There are 3 ways to turn a row about zero (a turn may also mirror it). The second row of each pair is the first, turned, with some noise. The first 27 pairs use one turn. New pairs use 2 turns, one after the other, and a turn may come again.
(in the rows, 128 means zero)
Some pairs, each with its turns in order after it:
[172  90 135  98 150 101 169 167]
[102 181 118  93 109 171  88 132]  beder

[147 117 157 177  94  94 168 121]
[159 152 108  66 147 145 162 115]  beder

[ 91  80 161 132 167 152  97 163]
[117  96 128 204 146 164 119 153]  pes

[ 82 126  84 129  78 142 150 115]
[162  93 109  89  95 129  91 101]  dalem

[105 109 112  99 106 141 112 168]
[ 77 111 112 127 125 156 134 144]  pes

[119  99 108 125  89 112 143 155]
[107 112 102  97 120 144 105 152]  pes

[173 151  98  80  92 162 109 175]
[154 144 138 170  57 137  89  92]  beder

[ 80 126  99 169 177  94 164  82]
[102  96 158  74 193  94 127 154]  beder

[169  86 126 165 132 133 158 176]
[ 61 115 146 102 142 138 107 168]  dalem

[147 146 162 160 105  81 128 144]
[142 158  93 122 141 125  79 101]  pes

[144  76 134 158 164 179 176 135]
[122 179 162  98 108 127 147 199]  beder

[ 94 149 148 175 133 101  82 133]
[139 135  67 175 136 105 124 108]  pes

[ 84 110 151 148 129 109  83 159]
[111 102 115 121 137  68 169 118]  dalem

[166 111 121 127 130  88  89  86]
[138  77 121 122 140 189 116 133]  beder

[170 143  95 134  99  92 169 113]
[157 127 156  76 129 152 109  84]  beder

[179 162 157 169 136 104 115 126]
[169 163 116 126 166 120 112  79]  pes

[160 155  79  95 179 113 138 105]
[158 156 144 125 147 203 154 126]  dalem

[ 86 161 138  90 168 126 172 172]
[ 99 196 148 157 110 141 129 181]  pes

[ 81 134 125 175 148 114 150  80]
[170 170 118  75 147  93 116 118]  dalem

[167 134  95 154 113  87 143 102]
[163 104 143  76 140 153 111 111]  beder

[178  83 113  84  97  79 175 179]
[ 74  86  68 135 135 197 110 165]  dalem

[164 114 141 167  89 133  86 138]
[ 66 138 135 133  84 105 133 117]  dalem

[ 98  96 155 159  89  78 143 133]
[104 125  62 102 134  84 112 130]  dalem

[161 131 156 177 163 155 138  84]
[121 199 171 122 129 108 111 154]  dalem

[101 175 125 131 156 154 157  95]
[136 160 159 143 120  75 159 148]  pes

[108 126 167  92  84 142 113 111]
[112 127 117 168 120 143 177  92]  beder

[176 168 107 106  92 142 135 146]
[ 98 156 139  70 152 129 145 102]  pes

New pairs. What belongs after each?
[140 127 121 179 109 158  82  79]
[ 74 120 131 121 130 150  98 191]  beder dalem

[154  78 148 116  85  99 163 107]
[136  95 119 131  71  79  98 112]  dalem beder

[170 173  83 119 161 138  87  95]
[160 158 191  86 106 100 107 144]  pes pes

[109 161 118 138 157 128 124 161]
[163 129 164 157 113 134 123 130]  dalem pes

[122 101 164 168 118  89 103 138]
[156 113  85  96 161 144 137 103]  dalem dalem

[ 93 148  81 115  77 168 125 139]
[134  55 146 110 114 133 108  85]  dalem pes

[ 98 106 118  79 167 141 175 172]
[156 112 100 139 150  80 146  61]  beder dalem

[152 140 160 113 118 155 162 116]
[164 159 146 145 162 119 137 123]  beder beder

[178 141 119 146  91 126 138 157]
[166 122 150 150 110 170 123 101]  beder beder

[132 115  92 131 149 175 114 109]
[117 123 117 121 157 132 100 178]  pes dalem

[ 93 115 132 136 114 114 104 152]
[140 126  89 103 130 148 133 148]  dalem dalem

[161 156 110 169  82  86 106 106]
[194 139 117 127  97 128 109  76]  dalem dalem

[175 111 126 165 124 149  99 110]
[128 142 104 146 140  99 159  77]  dalem beder

[ 85 177 141 138 118  98  83 119]
[114  90 144  76 142 148 110 175]  beder beder

[101 172 151  80  79 163 129 169]
[ 99 144  96 189  81  83 128 157]  pes pes

[ 83 165 130 139  83 105 123 117]
[118  76 118 104 134 113 113  85]  pes beder

[173 142 124 171 173  87 121 131]
[179 137 176 139 135 159  88 139]  pes beder

[165  88 179 107 124 133 155  90]
[125  90 149 165 137 135 100  65]  pes pes

[ 83 159 175 165 115 108 104 176]
[158 136  58 140 131 102 183 140]  pes pes

[153 154 141 129  86 107 108  82]
[159 167  84 136  93 144 142 126]  pes dalem

[ 85 112  90 137 132 129 132 154]
[128 107  69 123 129 123 148 119]  beder dalem

[131 174 142 123 126 122 109 142]
[143 172 133 106 129 110 122 130]  dalem dalem

[119  94 161 173  85 138 120 100]
[117 111  69 128 122 136 149  76]  dalem dalem

[123 122 135 159 173 148 164 135]
[110 185 119 146 131 155 123 124]  beder pes

[114 120 117 107 108 180 153 121]
[107 133 123 161 111 148  87 148]  pes pes

[ 85 170 134 142  87 100 152 174]
[147  98 122 108 145 139 164  53]  pes dalem

[ 94 126  83 126 109  92  96 116]
[113 121 187 110 111 157 134  99]  dalem beder

[121  77 160  92 112 116  79 162]
[123  91 144 141  97  99 186 174]  pes beder

[157 161  78 109 169 152 116 118]
[154 125  64 153 127 150 148 161]  beder beder

[170 114 126 165 131 159 127 123]
[ 81 145 121 160 126 112 105 115]  dalem pes

[ 99  84 117 172 133  82 141 138]
[161  73 101 135 134 168 153 141]  beder dalem

[124 103 141  81 162 134 102  94]
[135 157 130  88 178 135 101 146]  dalem pes

[ 79  93 151 111 107 129 136  84]
[ 77 119 104 117 114 182 140 108]  dalem dalem

[ 86 158 164 167  82 151 104 159]
[163 133  59 160  93 123 157 153]  pes pes

[ 96  86  86  85  92 138 175 163]
[ 39 115 116 150 127 161 120 165]  pes pes

[115 122 126 139 173 169 155 162]
[112 125 133 159 162 106 160 171]  dalem dalem

